The same things were measured in two ways. Each way mixes the same 10 hidden numbers, adds some noise and spreads widely along 7 directions of its own, which tell nothing about the thing.
In the rows, zero is written as 128.
Some things both ways: the first way, then the second way.
130 158 82 193 113 108 161 107 72 100 129 127 107 103 109 144 126
135 98 115 124 116 175 94 193 104 152 125 133 124 82 125 162 144 106 85
 138 126 84 86

142 148 110 113 98 96 100 101 124 97 91 95 133 134 125 113 61
91 110 139 141 144 97 138 81 124 152 107 125 81 183 106 100 130 121 158
 132 128 133 138

167 171 111 162 128 112 129 159 102 143 139 125 75 126 111 148 113
131 157 137 152 133 135 131 128 105 134 152 132 134 140 113 112 153 104
 115 92 121 109 99

149 116 156 109 108 119 123 144 169 116 105 115 132 133 161 136 131
99 147 142 141 124 123 143 113 117 105 124 140 142 129 150 107 104 143
 194 176 152 100 122

123 89 163 94 149 107 115 158 87 92 99 118 169 128 145 101 139
120 180 151 124 164 126 136 123 151 134 142 102 134 115 117 111 150 149
 181 148 125 170 105

167 137 112 157 146 80 118 117 90 125 163 142 108 143 154 112 190
144 159 122 131 120 167 102 154 137 115 150 100 155 58 159 145 173 63
 167 141 148 69 106

148 125 98 111 108 95 135 100 118 109 124 132 125 101 148 114 134
146 82 114 153 109 108 117 98 147 134 118 116 115 135 132 132 152 117
 117 134 133 124 175

123 139 106 151 136 149 152 143 119 120 135 93 153 138 152 97 138
139 163 139 124 129 128 148 143 146 109 142 128 112 142 149 137 112 117
 104 121 76 196 124

118 116 169 103 143 143 134 128 134 125 124 125 164 97 155 117 163
136 125 125 111 157 152 118 178 108 116 135 146 99 89 107 168 132 129
 101 123 103 139 98

137 129 114 156 139 138 147 121 88 180 158 127 136 138 163 123 197
125 101 91 95 116 118 104 148 115 121 124 146 148 122 101 138 113 143
 155 118 157 107 126

126 121 119 117 125 120 127 118 87 95 112 119 160 123 144 96 130
118 119 115 132 151 122 123 101 142 165 137 127 112 135 113 135 151 112
 133 95 113 157 127

160 180 107 165 124 134 93 133 99 128 112 116 109 122 76 204 160
133 153 151 164 135 144 143 134 118 32 124 102 129 99 202 112 79 137 124
 176 98 121 116

143 149 98 188 108 102 148 92 116 135 133 129 90 115 91 155 116
129 78 121 155 137 141 120 96 95 159 106 151 103 153 124 125 101 132 80
 114 139 95 151

118 112 143 132 148 122 84 138 130 126 114 112 144 105 92 138 67
120 134 130 97 168 164 133 171 93 146 147 163 94 127 104 162 105 148 78
 96 116 158 80

131 133 116 181 128 116 147 135 138 155 155 114 106 116 107 141 103
140 107 141 127 89 136 130 163 98 67 98 128 152 108 152 126 119 139 138
 194 171 65 137

126 141 113 121 137 124 115 120 133 185 106 109 146 96 80 144 128
140 118 108 131 110 118 120 125 92 141 134 166 158 137 110 107 108 152
 127 92 158 88 107

143 144 139 156 141 124 144 184 148 85 156 91 121 125 183 123 97
124 105 142 128 104 114 114 157 116 92 100 128 110 152 129 141 142 130
 148 158 133 109 144

141 132 123 192 130 116 152 127 139 113 155 95 111 142 172 106 114
139 137 131 94 95 112 142 125 154 102 123 105 157 121 153 115 144 121
 172 166 172 129 149

145 125 151 123 123 127 106 175 173 146 147 113 118 121 122 161 106
144 154 141 128 146 143 142 142 117 92 132 135 129 122 129 130 92 154
 101 139 112 155 122

145 146 115 117 129 112 131 83 89 123 98 156 117 94 70 138 175
154 122 140 118 116 127 163 137 118 94 116 118 150 117 159 123 120 149
 94 145 121 159 132

157 134 105 122 109 134 139 155 81 144 111 117 126 137 146 149 176
144 126 98 138 99 89 120 91 175 128 124 98 152 130 128 105 123 126 129
 122 114 161 158

160 200 105 143 88 112 123 110 78 83 99 110 119 86 141 180 138
128 112 147 174 166 121 138 108 101 107 139 142 97 155 145 102 108 183
 127 134 109 137 117

169 130 102 133 106 100 104 96 108 159 125 152 93 141 83 139 114
96 122 123 143 148 152 121 98 107 130 111 129 104 116 112 146 127 74 116
 109 131 83 128

150 91 99 100 135 103 74 151 127 149 172 116 154 155 167 72 104
126 117 106 94 132 138 103 163 133 104 125 121 114 130 86 174 141 92 118
 122 124 137 140

144 151 133 151 109 131 182 139 174 102 168 126 105 114 163 126 131
119 106 134 132 145 121 123 128 103 106 99 136 120 136 102 135 129 144
 164 160 143 103 147

102 125 89 167 161 127 139 131 91 142 109 90 142 116 85 133 109
115 107 115 162 104 111 98 106 140 161 125 109 115 144 144 97 142 100
 150 125 127 95 126

167 175 77 148 124 54 132 108 99 125 142 130 76 110 98 161 109
151 109 124 110 95 89 124 128 160 113 104 104 146 128 132 113 141 156
 163 171 150 149 162

127 114 152 129 130 95 98 139 109 145 94 94 151 134 109 150 90
124 146 147 104 153 101 151 119 146 89 98 127 94 150 106 121 82 192 149
 177 124 193 153

Other things, the second way, with their names:
(754): 154 79 102 105 75 86 132 125 155 92 99 106 140 114 136 137 149 111 126
 160 133 149 182
(338): 88 153 142 149 172 137 121 104 109 112 140 151 77 137 110 146 124 120
 147 110 122 107 109
(93): 122 97 116 130 118 126 99 126 131 148 105 119 116 143 94 140 144 110 134
 135 147 99 150
(655): 135 134 131 138 126 108 130 75 147 130 134 121 119 140 140 117 141 128
 123 100 150 133 147
(392): 128 92 97 108 96 90 125 124 133 119 109 125 165 122 109 121 147 136 162
 125 148 128 147
(638): 110 94 121 136 138 127 126 117 122 115 132 120 120 152 135 121 115 142
 152 160 143 124 134
(396): 134 92 132 159 93 79 130 93 131 121 114 95 158 160 158 59 153 150 185
 158 163 106 140
(997): 129 156 108 84 97 126 117 135 171 152 146 106 123 101 121 139 155 81 109
 89 132 153 100
(156): 125 95 112 131 125 124 121 107 113 127 126 136 120 158 122 117 110 137
 111 104 148 115 133
(1037): 146 111 123 104 69 137 108 187 135 130 115 113 143 120 144 132 129 124
 109 158 152 106 115
(1025): 108 136 156 165 139 115 148 103 126 115 125 125 97 138 154 108 143 134
 143 137 105 140 110
(206): 110 97 101 158 121 115 120 72 141 144 147 131 106 131 154 113 128 95 139
 103 128 106 129
(125): 143 135 124 125 108 145 98 141 111 176 116 134 124 139 121 125 110 114
 62 71 134 103 96
(530): 132 150 122 112 119 118 132 131 144 104 141 127 119 132 129 136 122 122
 138 126 122 153 132
(1051): 150 139 126 144 129 122 114 124 134 118 137 121 154 105 131 135 167 122
 153 116 138 108 137
(924): 107 109 143 151 140 134 144 126 79 106 117 133 136 179 124 104 109 146
 117 134 133 111 117
(269): 134 109 120 138 150 135 104 105 117 164 116 128 98 160 82 140 146 97 106
 92 135 110 154
(204): 112 145 150 166 167 152 116 125 91 156 122 146 94 147 110 113 102 155 96
 104 105 116 85
(1056): 137 111 104 171 121 120 102 85 130 170 135 148 144 116 134 122 134 121
 123 90 135 93 145
(686): 114 170 147 116 152 139 124 145 124 135 133 141 106 120 118 135 129 139
 170 137 135 127 98
(915): 122 135 100 115 112 128 118 126 138 132 127 105 172 120 109 123 130 94
 144 122 137 117 134
(770): 140 113 114 108 106 111 120 135 137 88 117 99 151 99 115 132 166 117 163
 155 160 105 140
(278): 137 101 109 109 89 129 150 119 147 123 151 114 157 110 187 112 124 112
 123 155 147 142 130
(184): 126 126 129 174 161 115 122 78 124 128 145 135 82 158 120 116 134 116
 122 92 103 128 132
(1115): 128 166 153 106 152 163 130 147 127 97 129 130 69 92 117 191 154 84 93
 121 125 121 118
(176): 151 123 118 107 98 129 100 177 133 96 100 136 106 115 114 165 118 104
 117 154 118 119 156
(852): 143 67 107 85 102 115 113 153 121 129 95 127 126 147 85 157 150 125 112
 143 161 123 172
(517): 133 109 104 92 88 123 134 140 128 113 112 136 149 101 135 143 112 124
 120 142 152 121 137
(1020): 139 164 154 164 160 158 156 105 114 142 168 141 138 115 184 108 103 159
 105 110 113 143 92
(145): 123 91 136 127 108 135 149 137 84 105 114 158 133 153 143 130 108 137
 117 161 154 99 140
(304): 153 144 142 137 136 166 120 166 107 125 132 124 142 71 132 148 156 120
 100 133 121 106 94
(42): 110 135 143 110 148 116 148 151 86 140 131 149 147 149 80 112 137 187
 153 120 146 142 79
(893): 138 125 126 117 116 122 124 153 136 74 109 90 138 136 134 127 126 114
 130 157 116 137 144
(512): 139 122 103 72 96 122 144 159 163 129 139 109 132 101 133 149 156 86 96
 119 101 194 119
(86): 154 158 129 144 122 136 121 156 127 103 143 99 151 93 132 115 159 93 134
 130 110 110 104
(944): 137 142 123 123 109 119 138 113 161 88 144 106 144 89 171 126 135 116
 155 155 135 140 133
(246): 90 141 155 181 200 118 132 72 81 142 143 144 115 169 106 79 130 175 197
 112 148 97 93
(933): 147 126 123 88 90 83 159 105 146 110 130 105 166 134 145 86 143 159 145
 118 172 163 124
(1065): 142 119 103 71 116 113 133 153 124 140 138 146 155 138 94 133 125 154
 129 104 154 163 121
(721): 128 122 133 81 102 119 147 140 142 107 107 132 134 124 125 149 136 134
 145 169 163 148 156
(191): 169 175 117 113 140 165 132 129 158 141 169 133 156 51 166 159 141 96
 130 115 125 145 134
(122): 142 113 128 127 85 92 133 106 141 85 110 98 146 149 148 102 160 99 164
 143 159 100 163
(80): 128 96 112 135 93 107 117 116 131 153 103 109 125 142 124 98 134 106 127
 134 138 109 130
(1046): 118 153 144 149 125 130 143 117 101 123 141 122 171 127 132 90 162 114
 185 146 167 72 101
(443): 117 101 98 122 150 105 115 113 117 96 112 157 100 135 94 152 109 132 156
 113 125 128 158
(521): 133 126 122 129 124 127 117 86 150 158 138 121 121 137 145 109 124 133
 141 116 172 112 138
(66): 127 133 133 136 156 124 140 113 99 112 137 158 115 131 135 119 108 167
 134 108 137 126 114
(312): 122 116 122 104 125 145 123 130 91 158 121 156 129 163 124 134 92 152 51
 55 163 115 96
(1112): 136 149 143 112 127 141 132 171 105 106 128 123 136 125 106 139 152 117
 126 131 137 119 106
(952): 138 184 168 155 134 145 135 183 76 101 122 150 135 148 132 109 89 155
 113 132 98 114 87
(1216): 127 142 120 122 167 131 124 117 124 176 146 148 130 138 94 130 124 151
 125 79 120 166 111
(643): 128 104 115 101 124 123 129 137 109 137 123 164 112 155 105 143 113 141
 122 113 149 128 139
(94): 128 105 111 151 121 82 135 69 131 115 118 138 141 138 143 100 131 136
 171 111 132 125 156
(985): 128 108 124 120 151 137 115 125 119 138 138 133 116 137 106 151 161 132
 128 100 152 120 127
(834): 129 99 133 122 83 89 150 105 150 99 105 132 97 184 159 121 119 117 117
 145 124 158 181
(141): 121 110 137 180 172 140 133 79 116 96 140 138 80 137 149 139 114 129 105
 126 113 120 153
(888): 118 63 102 109 74 118 117 121 119 141 99 113 150 129 141 119 131 115 100
 126 170 90 128
(328): 128 122 129 65 101 159 135 181 82 114 101 165 145 110 126 163 86 147 68
 112 172 99 99
(816): 126 100 107 114 126 123 116 139 124 140 121 121 139 134 88 124 143 127
 144 140 145 122 131
(1180): 142 145 134 138 134 127 138 130 130 81 148 105 164 118 163 112 126 155
 161 147 136 134 122
(147): 148 126 125 121 107 97 152 109 141 115 136 137 161 105 146 122 156 150
 145 119 134 155 138
(1241): 109 124 154 90 143 80 167 110 151 85 114 131 84 191 121 124 129 171 184
 177 138 210 165
(796): 152 140 135 108 113 128 134 144 117 158 144 128 146 135 136 103 138 156
 86 86 140 150 79
(636): 167 80 86 84 68 113 107 169 145 133 106 118 145 124 110 155 149 97 73
 109 118 151 157
(214): 141 119 116 153 144 139 102 126 115 138 142 135 126 118 130 121 119 149
 123 115 127 107 112
(519): 122 103 85 82 95 105 99 126 149 157 119 132 134 83 103 144 155 114 153
 108 171 108 118
(842): 133 141 129 130 141 126 116 114 139 136 152 131 137 123 119 128 155 155
 175 126 162 118 123
(1082): 100 106 120 159 173 123 99 121 109 113 128 136 105 143 100 129 131 149
 185 134 125 102 123
(691): 112 115 133 113 161 158 115 132 89 143 131 154 100 143 102 150 104 162
 65 76 153 112 88
(892): 136 108 99 140 85 123 90 139 123 144 110 126 145 132 119 119 124 99 119
 114 140 73 130
(874): 160 125 152 157 136 153 133 127 86 131 130 145 147 147 136 118 117 167
 71 104 157 97 124
(1252): 142 132 138 135 110 176 134 135 109 112 120 120 152 94 185 136 90 120 52
 131 135 100 109
(563): 149 94 100 128 139 122 126 99 129 149 118 127 122 165 111 136 109 119 63
 81 106 168 170
(520): 128 75 117 108 82 117 116 149 109 115 118 139 139 156 127 134 140 132
 133 135 178 84 135
(16): 136 92 132 176 123 132 97 147 102 155 116 131 103 155 109 127 159 113 90
 111 105 96 115
(991): 153 178 144 136 122 123 150 120 139 98 150 134 141 94 171 114 129 132
 156 141 129 130 119
(1088): 120 114 152 127 135 117 153 120 86 133 114 148 114 158 85 109 164 130
 159 144 163 99 126
(676): 144 142 113 111 146 122 131 98 150 95 153 102 125 126 118 139 158 94 129
 96 139 146 147
(766): 120 136 118 126 185 154 118 121 105 158 161 137 125 125 96 120 111 161
 128 97 135 136 88
(231): 125 99 123 128 139 137 121 136 113 153 141 136 136 163 127 129 116 164
 110 117 128 149 120
(705): 122 113 101 115 149 112 108 94 171 158 145 116 104 171 110 127 117 145
 130 103 126 189 155
(308): 125 176 147 128 195 171 157 131 98 123 165 144 144 94 128 127 112 150
 151 132 131 137 88
(910): 120 103 121 148 125 113 128 95 128 159 138 134 115 134 137 108 127 153
 108 106 128 137 109
(624): 104 144 101 91 133 125 106 159 141 149 146 126 128 105 80 143 152 109
 177 120 131 134 92
(240): 140 132 127 125 112 159 114 141 123 144 127 133 116 92 135 147 128 97 70
 110 131 102 105
(493): 127 137 134 145 138 110 139 115 130 133 138 132 124 128 132 104 127 144
 157 145 114 151 118
(9): 154 142 132 101 109 113 143 122 139 147 139 149 144 122 139 123 130 167
 127 114 158 155 129
(205): 126 59 113 127 126 88 133 103 121 128 124 160 76 187 96 135 129 159 108
 128 137 154 158
(20): 150 103 110 141 104 149 105 171 114 142 111 129 116 100 104 170 163 60
 49 101 74 118 131
(894): 126 115 119 139 127 124 133 103 145 122 141 120 128 125 142 140 138 119
 115 117 121 151 140
(1063): 115 149 112 132 139 117 124 100 161 143 137 121 116 123 115 139 135 84
 135 99 98 162 137
(366): 130 132 128 163 127 131 133 88 112 116 151 137 122 135 153 115 139 95
 125 100 141 87 126
(362): 116 128 121 135 119 125 118 122 130 137 118 126 126 115 106 131 161 82
 167 141 132 95 134
(49): 123 141 153 136 143 138 130 165 109 110 107 126 83 125 115 151 149 93 87
 112 74 142 102
(698): 123 112 128 123 151 101 116 140 138 105 107 117 98 142 80 140 157 143
 168 147 109 160 146
(831): 116 125 115 94 121 147 130 157 109 137 140 125 156 116 113 128 133 123
 131 127 163 105 87
(1034): 160 148 123 120 95 139 127 150 149 154 149 117 145 97 142 133 148 98 84
 116 122 139 109
(1009): 126 119 142 187 166 108 134 85 100 64 128 142 100 160 131 107 115 147
 182 158 129 99 164
(358): 111 123 122 129 199 162 124 112 85 105 137 152 100 121 85 163 99 145 100
 98 138 111 120
(791): 124 99 105 118 110 100 138 86 154 124 115 109 133 122 127 125 161 95 153
 136 144 137 166
(167): 123 179 150 123 143 128 146 137 115 155 139 140 171 107 111 99 146 154
 202 151 155 123 95
(1170): 129 126 134 145 138 148 133 118 122 163 136 144 105 131 131 128 107 132
 90 127 113 137 124
(905): 111 135 146 115 141 111 157 121 117 117 122 139 121 163 129 109 106 161
 148 135 132 161 121
(763): 127 121 99 68 116 123 113 153 139 119 118 117 164 123 100 135 101 165
 141 133 170 142 124
(1039): 121 132 99 101 141 138 103 133 184 162 144 104 84 125 117 151 110 108
 105 124 93 195 131
(838): 126 107 99 98 108 159 118 144 118 139 143 137 144 90 137 152 131 96 101
 108 157 97 100
(1042): 133 115 131 104 124 108 143 123 132 149 132 125 149 145 97 123 161 157
 146 133 154 157 133
(1117): 185 142 123 87 101 159 143 170 131 134 144 140 169 97 155 157 112 151 30
 99 132 173 121
(50): 130 146 118 140 114 136 126 129 132 119 128 114 160 68 137 133 166 62
 169 145 125 86 127
(623): 154 148 141 144 119 137 144 128 121 105 150 120 147 94 167 117 149 124
 127 139 141 107 110
(999): 154 130 128 160 139 153 123 136 96 127 153 161 135 109 131 138 123 142
 99 112 126 105 110
(836): 115 122 127 143 104 127 121 119 142 128 123 117 119 127 153 124 134 106
 146 159 140 102 134
(771): 127 122 143 200 132 97 141 70 144 120 130 118 100 161 184 96 145 101 148
 132 79 142 152
(1263): 100 131 136 177 168 115 109 92 121 134 118 119 89 170 103 103 115 142
 155 127 110 119 129
(598): 147 124 100 105 91 118 115 145 159 134 122 137 144 90 153 137 104 136
 131 135 123 149 138
(573): 121 111 134 191 194 119 126 42 122 138 154 123 93 153 117 107 149 146
 122 80 127 125 135
(781): 155 170 148 120 149 90 136 115 178 111 123 112 94 142 94 144 164 139 134
 119 95 220 167
(1169): 109 125 131 121 134 110 148 111 119 147 136 138 139 156 117 105 130 141
 178 142 149 138 124

Some of these things the first way, each followed by its name:
100 84 68 149 155 137 143 101 126 149 144 110 141 119 122 104 134 => (1039)
110 77 115 122 162 126 135 133 159 166 158 121 124 119 122 112 98 => (836)
105 152 114 164 122 121 111 152 132 83 144 64 155 117 122 116 33 => (396)
161 150 127 145 103 98 126 132 119 131 170 125 109 155 170 95 110 => (1046)
129 98 161 97 163 126 116 110 101 146 132 164 133 105 133 141 203 => (1020)
171 170 145 129 116 84 108 122 133 137 121 115 111 120 152 165 139 => (991)
113 89 146 175 154 122 152 158 142 128 163 117 131 128 131 94 95 => (852)
153 139 92 149 148 99 111 176 146 182 177 111 88 146 103 158 94 => (892)
132 98 172 61 168 116 105 170 125 135 163 141 157 118 160 104 144 => (698)
125 106 129 153 113 148 122 128 142 95 93 106 138 114 105 149 118 => (1252)
164 141 116 176 128 112 148 128 64 135 133 118 98 126 167 149 139 => (655)
132 170 117 207 107 141 152 167 110 94 166 77 131 120 180 160 109 => (214)
130 146 117 101 127 115 145 105 109 153 128 138 133 79 100 130 109 => (147)
104 96 153 163 128 164 201 128 135 118 90 119 130 96 143 133 171 => (1170)
119 101 157 153 101 148 143 140 137 107 112 108 167 139 177 81 135 => (145)
169 150 110 143 91 96 166 122 116 94 155 142 78 112 177 115 111 => (1042)
157 111 131 136 153 76 73 154 119 138 151 143 98 120 92 159 91 => (1117)
138 146 156 109 154 147 165 134 103 110 99 132 120 110 138 126 182 => (49)
163 120 151 97 122 95 117 152 152 127 121 139 107 139 144 121 137 => (362)
116 131 107 166 125 146 142 112 122 126 131 113 133 89 105 140 122 => (766)
113 112 173 149 144 159 152 152 133 147 120 95 138 112 167 155 114 => (519)
148 113 129 141 145 106 130 156 120 101 117 108 108 135 171 136 160 => (1037)
175 154 109 126 119 84 53 127 142 152 159 121 97 127 120 148 69 => (366)
138 93 115 126 127 109 149 132 106 120 139 116 145 142 184 80 144 => (93)
162 166 152 115 100 115 94 123 134 117 154 100 140 124 208 144 111 => (66)
145 105 155 122 121 105 79 143 94 131 124 135 141 149 125 111 102 => (791)
141 141 115 160 77 150 120 118 151 108 118 100 145 98 129 135 85 => (358)
171 147 70 124 125 98 79 93 129 131 131 109 85 112 110 158 66 => (312)
145 140 138 142 115 142 175 166 170 110 136 115 108 91 165 168 137 => (1056)
143 83 140 112 139 116 64 168 131 119 87 101 152 128 114 153 112 => (763)
138 126 142 154 140 107 83 166 110 151 159 106 134 149 133 126 79 => (1065)
155 168 130 151 108 82 161 100 137 149 176 145 68 125 138 105 81 => (1088)
120 105 119 150 130 93 134 120 155 135 152 111 130 124 120 93 38 => (721)
160 134 119 104 139 121 137 139 102 131 86 142 94 99 108 177 191 => (1263)
163 157 85 138 109 106 124 132 124 165 192 123 96 162 151 117 101 => (1063)
145 129 154 155 98 139 113 163 179 130 157 99 122 144 172 144 66 => (517)
143 109 131 98 113 110 95 84 130 113 47 94 173 123 125 108 124 => (328)
140 138 136 150 120 146 151 171 134 102 110 95 130 126 173 130 133 => (624)
198 125 126 78 136 93 44 130 159 136 138 150 85 114 127 149 133 => (676)
109 146 103 111 158 108 131 142 154 154 128 81 163 118 80 102 109 => (952)
115 112 172 87 145 168 177 151 159 143 143 145 121 87 150 114 130 => (42)
129 126 143 122 157 123 141 198 138 118 185 130 102 111 144 137 91 => (16)
108 120 144 144 126 92 162 135 114 137 160 108 162 150 151 66 87 => (167)
143 137 108 116 132 113 150 111 120 109 108 109 140 109 138 84 139 => (1112)
133 111 100 96 128 133 113 123 176 131 138 136 115 79 98 136 82 => (894)
136 113 115 129 151 104 119 119 76 138 101 89 147 150 149 117 153 => (125)
125 124 103 134 116 157 135 126 140 125 154 120 138 125 133 87 120 => (924)
137 138 149 137 129 126 114 149 123 115 126 102 134 140 138 126 90 => (905)
148 160 154 126 113 123 90 158 82 132 127 102 160 147 152 143 114 => (94)
125 77 111 128 170 149 136 147 158 124 109 121 118 82 115 146 155 => (705)
144 127 103 139 113 120 158 112 133 144 167 146 104 125 150 103 161 => (816)
160 142 168 152 109 121 145 154 97 126 147 141 132 169 176 109 191 => (50)
137 126 158 162 115 142 152 141 138 111 133 89 152 145 216 98 146 => (643)
153 160 153 126 135 131 137 137 128 116 123 143 89 87 112 179 136 => (246)
124 137 121 150 106 140 68 144 143 115 108 75 163 119 114 154 47 => (206)
147 143 144 146 127 115 129 147 97 120 88 105 140 128 147 173 178 => (598)
131 95 169 126 127 128 109 143 117 120 107 100 153 139 181 126 132 => (240)
151 175 122 129 109 119 113 161 163 88 129 90 130 113 123 135 103 => (86)
175 151 121 151 133 66 50 160 91 129 151 104 113 168 128 130 78 => (122)
